There are 5 ways to turn a row about zero (a turn may also mirror it). The second row of each pair is the first, turned, with some noise. The first 35 pairs use one turn. New pairs use 2 turns, one after the other, and a turn may come again.
In the rows, 100 means zero.
Known pairs, each followed by its turns in order:
124 88 105 109 64 73
84 85 115 135 118 122
(2)

132 101 96 105 101 108
106 84 113 85 119 114
(2)

97 62 122 89 86 105
122 83 96 72 117 80
(0)

104 81 131 100 105 103
121 98 117 79 101 87
(0)

98 110 90 89 128 102
99 93 125 114 115 107
(3)

83 81 106 113 123 97
97 93 90 130 93 117
(3)

116 92 142 140 115 106
84 99 62 88 144 114
(2)

104 84 111 94 86 78
95 88 96 82 94 75
(0)

95 107 86 76 96 86
83 111 100 93 95 124
(4)

141 76 102 85 95 114
92 107 100 54 119 107
(0)

99 90 103 95 95 80
90 99 103 90 116 105
(4)

96 91 109 101 63 101
96 119 79 90 76 101
(1)

125 97 106 110 121 100
97 93 93 77 113 123
(2)

128 62 106 97 100 90
100 100 75 137 97 118
(1)

109 110 91 138 88 142
89 131 117 114 89 56
(1)

103 122 90 97 102 110
91 90 115 91 114 93
(3)

102 104 110 94 85 115
116 95 99 111 112 90
(2)

100 57 95 86 101 123
86 53 91 96 88 98
(4)

71 91 104 120 101 98
78 121 87 104 101 83
(2)

85 113 101 77 94 96
105 83 83 105 83 110
(0)

98 111 96 114 100 88
100 103 119 97 92 108
(1)

99 88 89 97 103 99
101 88 99 100 98 112
(4)

131 93 95 115 105 93
97 114 108 131 102 110
(1)

102 84 97 88 95 112
109 101 100 89 95 119
(3)

87 114 123 100 86 106
87 115 111 106 99 77
(4)

82 102 97 79 89 131
118 80 86 104 115 125
(0)

137 112 99 87 100 104
119 73 111 91 108 118
(2)

94 102 86 92 95 128
93 85 108 79 106 117
(3)

94 138 92 100 108 57
107 97 137 75 106 135
(1)

99 125 95 84 126 113
112 117 100 90 66 106
(4)

89 94 117 109 110 116
123 102 115 104 108 99
(0)

92 79 101 105 100 96
104 88 91 110 84 99
(1)

88 102 117 87 116 82
91 121 112 121 96 101
(3)

101 112 100 96 104 79
100 107 112 110 96 81
(3)

143 103 91 83 99 130
102 96 50 106 78 98
(4)

New pairs, each followed by its turns in order:
106 95 89 123 107 102
85 93 87 110 115 100
(1) (2)

95 92 102 118 128 99
96 105 106 66 99 100
(4) (0)

120 107 87 103 95 92
89 88 80 104 95 92
(2) (1)

102 68 103 116 106 66
93 131 110 81 124 122
(0) (4)

97 128 101 114 140 104
85 139 95 101 120 119
(4) (1)

73 102 78 77 97 116
87 111 83 85 73 79
(4) (1)

100 100 138 105 94 107
84 101 115 69 95 105
(2) (2)

135 100 105 126 133 78
129 80 86 134 116 75
(3) (3)

95 85 65 122 106 89
116 113 65 94 111 82
(1) (3)

105 106 94 109 117 131
105 128 96 114 85 113
(4) (1)

94 103 67 103 100 122
84 95 88 83 103 130
(2) (1)

92 107 129 121 105 101
130 86 116 104 102 96
(2) (1)

116 95 112 106 93 81
97 106 106 91 95 74
(1) (1)

92 72 89 96 105 97
125 88 85 94 94 96
(1) (3)

100 115 101 102 93 80
106 88 86 85 92 90
(4) (2)

68 116 100 108 114 86
85 99 119 124 80 86
(2) (2)

81 85 94 134 114 91
126 124 107 93 126 101
(0) (4)

107 93 108 104 121 85
114 106 114 94 98 82
(2) (2)

121 100 100 94 143 88
125 113 123 69 114 107
(4) (3)

75 101 90 103 115 83
90 121 89 94 122 113
(4) (3)

83 103 99 116 101 143
88 94 87 102 68 68
(1) (0)

78 92 104 103 101 103
106 106 120 88 97 107
(2) (1)

110 105 133 83 103 100
83 123 97 92 123 109
(2) (0)

106 124 105 79 76 90
107 74 90 107 131 92
(2) (4)

99 90 94 110 77 98
86 91 79 92 103 100
(3) (0)

113 103 101 107 139 139
115 141 81 118 92 124
(4) (1)

140 139 112 100 100 107
99 52 81 76 101 110
(2) (4)

89 143 89 111 96 98
79 98 88 93 127 69
(4) (3)

96 93 75 101 101 97
107 110 102 93 120 92
(4) (2)

95 104 96 102 57 96
65 110 98 97 101 122
(3) (4)

87 113 80 97 91 65
83 88 87 127 113 77
(0) (0)

125 118 92 84 116 120
112 133 109 110 76 103
(1) (0)

62 94 83 103 95 82
76 116 77 107 114 121
(4) (3)

100 95 106 125 87 97
86 102 122 101 88 101
(3) (2)

101 104 100 134 95 117
117 96 79 116 105 79
(4) (3)

70 100 113 137 103 108
101 105 131 80 83 72
(4) (0)

85 123 101 90 96 95
111 111 96 107 80 113
(2) (1)

113 113 92 97 112 98
111 112 114 99 93 103
(1) (0)

109 90 93 103 106 93
97 99 95 108 85 105
(0) (0)

95 94 115 100 121 108
101 109 89 103 84 117
(2) (4)

96 97 117 102 100 93
101 96 97 112 104 113
(0) (2)

112 93 124 111 109 105
107 107 110 72 90 98
(2) (2)

106 108 84 101 104 98
84 88 102 98 100 99
(0) (3)

97 105 109 95 98 112
96 103 108 94 98 111
(1) (4)

115 111 93 109 107 114
105 107 108 102 83 83
(0) (4)

108 94 119 102 129 121
103 107 79 90 74 122
(2) (4)

97 113 101 66 122 109
63 111 96 116 94 102
(4) (4)

103 98 102 89 67 116
73 113 100 105 90 81
(4) (2)

94 110 102 143 122 92
123 119 89 110 133 84
(4) (3)

108 102 137 107 72 109
98 123 109 104 78 135
(3) (4)

102 93 84 116 91 90
99 112 80 106 97 89
(2) (2)

103 70 115 93 104 97
86 81 106 79 99 114
(4) (4)

87 97 102 104 88 124
105 107 112 100 81 84
(1) (3)

